All groups share one centre, and each spreads out both ways along 6 directions, with some noise.
Some rows, each with its group after it:
[ 63 -40  -7 -34  -2 -10   2  29 -35 -59   4] -> (3)
[  2  14  16  15 -49  16 -34  -7  52  22  16] -> (2)
[ 13  38  -1 -12 -37  29 -25 -38  21  41 -10] -> (2)
[ 36 -30   6 -25 -16   5   6  13 -22 -43  -3] -> (3)
[-26  -3  27 -11 -36  43  17 -10   4  26  63] -> (2)
[-21  17 -31  13  84 -45   6 -22 -31  11  -8] -> (1)
[-30 -59  17 -24  30   3  -9  22 -38 -28  11] -> (0)
[ 32 -11  21 -21 -59  41  11   0   3 -22  -5] -> (2)
[ 11 -28  12  27 -15 -21  20   9  23 -76 -72] -> (0)
[  6 -10  -3  -6  23  -3  45   5 -34  -7  55] -> (1)
[-68  -5   0  -9  -6   7   0 -56  24   2 -33] -> (0)
[-64  12  -5  38  15 -35  18 -30  39  17  48] -> (3)
[ 46  32  -4  -4  53  13 -26  26 -54  49  27] -> (1)
[ 37   7   8  21   2   5   3  17  -9 -30 -57] -> (0)
[ 15  27   0 -13  -6  22 -15 -21 -10  32 -16] -> (2)
[-45  15  -6   7   2  -1   8 -46  16  14 -22] -> (3)
[-57 -37  18   8  28 -24 -41  17   7 -15  17] -> (1)
[ 23  30 -26 -36 -23  22  26 -58 -16   7 -16] -> (2)
[  6  12  -6  18  51 -35 -57  19  -2  34  41] -> (1)
[-12 -28   6  18  40 -31   9  32 -18 -19  52] -> (2)
[  7  22  -6  13  22 -13 -66  -1  15  44   5] -> (0)
[ 24   4  12  37  50 -10 -50  42 -20   3 -46] -> (3)
[-86 -48  22  18  17 -38 -57   8  39 -25   6] -> (1)
[  7  -5  30  14  50  31 -18  44 -58   6 -55] -> (3)
[ 22  56   9   4 -27  54  67 -25 -22  28  14] -> (0)
[ 38  43  22   6 -58  48  48  -8   7  21  50] -> (0)
[-12  -1  37 -21 -47  67  11  -1 -11  17  27] -> (2)
[  0   3  -9  42 -25 -44 -45 -13  81  -8  -7] -> (0)
[-49  18   0  12 -17   2   7 -46  34  30  28] -> (3)
[-28 -76  48 -10 -38  23   9  41   2 -68   4] -> (1)
[-14   1   4  20  -7 -15 -15   3  30  10  56] -> (2)
[ 23 -37   2  12 -18 -18  67   9   8 -68  23] -> (1)
[-40 -13  22  21 -74  10   7 -29  74 -14  23] -> (3)
[  3 -16  28 -26  -8  49  62  13 -57 -17  20] -> (0)
[ 11 -27 -21 -41 -22  -6  33 -30  -8 -47   3] -> (3)
[-64 -37  10  -8  53  -9  -3  11 -39 -16   3] -> (1)

New rows. What belongs after each?
[ 42  49 -25   5  23   6  29 -30 -25  32   4] -> (1)
[ -8   7 -23 -19  40 -15  21 -26 -37   7  32] -> (3)
[ 46  38  -5  34 -24 -14  29   6  28  14  77] -> (0)
[-20  -6 -10 -24  31   4  55 -29 -48 -28 -19] -> (2)
[ 11  18  -3 -38 -38  51  31 -53 -15  -8 -56] -> (2)
[-46  -5 -20 -31  -1  -5  57 -61  -5 -13  32] -> (3)
[-15   3  26 -24  24  48 -20  15 -57  47  37] -> (1)
[ 39   4  17  -8  -3  28   0  25 -28  21  59] -> (1)
[-48 -11   7 -33  19  23  40 -21 -45  21  69] -> (0)
[ 51 -20   6 -44 -53  31  -9  -2  -8 -23   5] -> (3)
[ 14  12  20   4  10  30 -19  25 -26  39  48] -> (3)
[ 78  23 -36  32   0 -42  42  -5  16 -17  40] -> (1)
[-45  11  -6  34  10 -33   6 -28  44  17  43] -> (3)
[ 15   6  -8 -18  42   9  16  -6 -53   3 -11] -> (2)
[ -3   3 -29 -44  64   0  43 -31 -82   0  12] -> (3)
[ 80  -5   0  12 -38  -3  54  22   7 -35  52] -> (1)
[ 18  -5 -24 -40 -21 -10  17 -34   2  -4  71] -> (3)
[ -7 -10 -35 -13  29 -48  18 -32  -5 -23  28] -> (3)
[ -8  18   2 -19 -34  34  14 -46  13   2 -43] -> (2)
[-53   9   2  56 -10 -36 -53 -19  86  24  -2] -> (2)
[-28 -14  14  48  13 -31   6  25  28  -4  77] -> (3)
[-40  19 -38 -23  27 -21  35 -68  -7  17  32] -> (3)
[-73  17  15  24 -25  10  20 -46  48  25  13] -> (3)
[-53   4  30  13  35  30 -15  14 -22  48  30] -> (2)
[-34 -13   2 -21 -18  23  35 -47  -7 -30 -62] -> (3)
[ 48  35   2  40 -23 -11 -46   6  47  15 -33] -> (0)
[-30 -13 -20  13 -33 -48  20 -46  67 -29  45] -> (3)
[  4 -19  46  10 -31  46 -30  39   5  21  42] -> (2)
[-36   7  26 -12   3  36 -38 -11 -13  37 -15] -> (1)
[ 18 -34  34  33  17  -7 -10  67 -10 -34  22] -> (3)
[-24 -21 -34 -35  44 -27  61 -51 -46 -59 -44] -> (3)
[  4 -16 -15 -29  -6 -16  34 -12  -9  -8  99] -> (3)
[-13   5  16  26  41   2 -10  22 -19  13   4] -> (3)
[ 45  -7  18  13 -65  13  -6  19  42 -10  41] -> (1)
[ -7   1  11  -2 -61  14  -8 -27  52   3  24] -> (3)
[-71  36   3  12  -1  21  12 -57  22  51   9] -> (3)
[ 47  26 -18 -30 -55  19   9 -45  16  -2  -5] -> (2)
[ 62 -13   3 -13  -3   1   0  38 -27 -18  49] -> (2)
[-47  63  35  28  -4  63 -36 -19  15 106  13] -> (3)
[  8 -34   8  13  30 -36 -36  54  -9 -15  68] -> (1)
[  5 -23  13  11 -62  -9   9   1  53 -31  57] -> (2)
[-39 -45  17 -38  21  20 -11  10 -38   9  57] -> (0)
[ 39  14  17  26 -55  17  47   9  20 -20  28] -> (0)
[ 64 -10  28   4 -54  30 -23  45  23  -1  51] -> (1)
[  6 -25  20 -15  30  24 -55  23 -37   0 -57] -> (0)
[ 49  34  -1  -4 -53  44  46 -26   8  24  34] -> (1)
[  2   1   8  15  39   1 -31  18 -26   2 -51] -> (2)
[-44 -40  -9 -12  78 -29 -59   1 -30  -6 -49] -> (0)
[ 26  46 -36  26  33 -36   3 -34  14  24  -7] -> (1)
[ 17  -1  28  23 -28  16 -37  29  33  24  40] -> (3)
[  4 -28   6  15 -51 -17 -19  -9  62 -50 -37] -> (3)
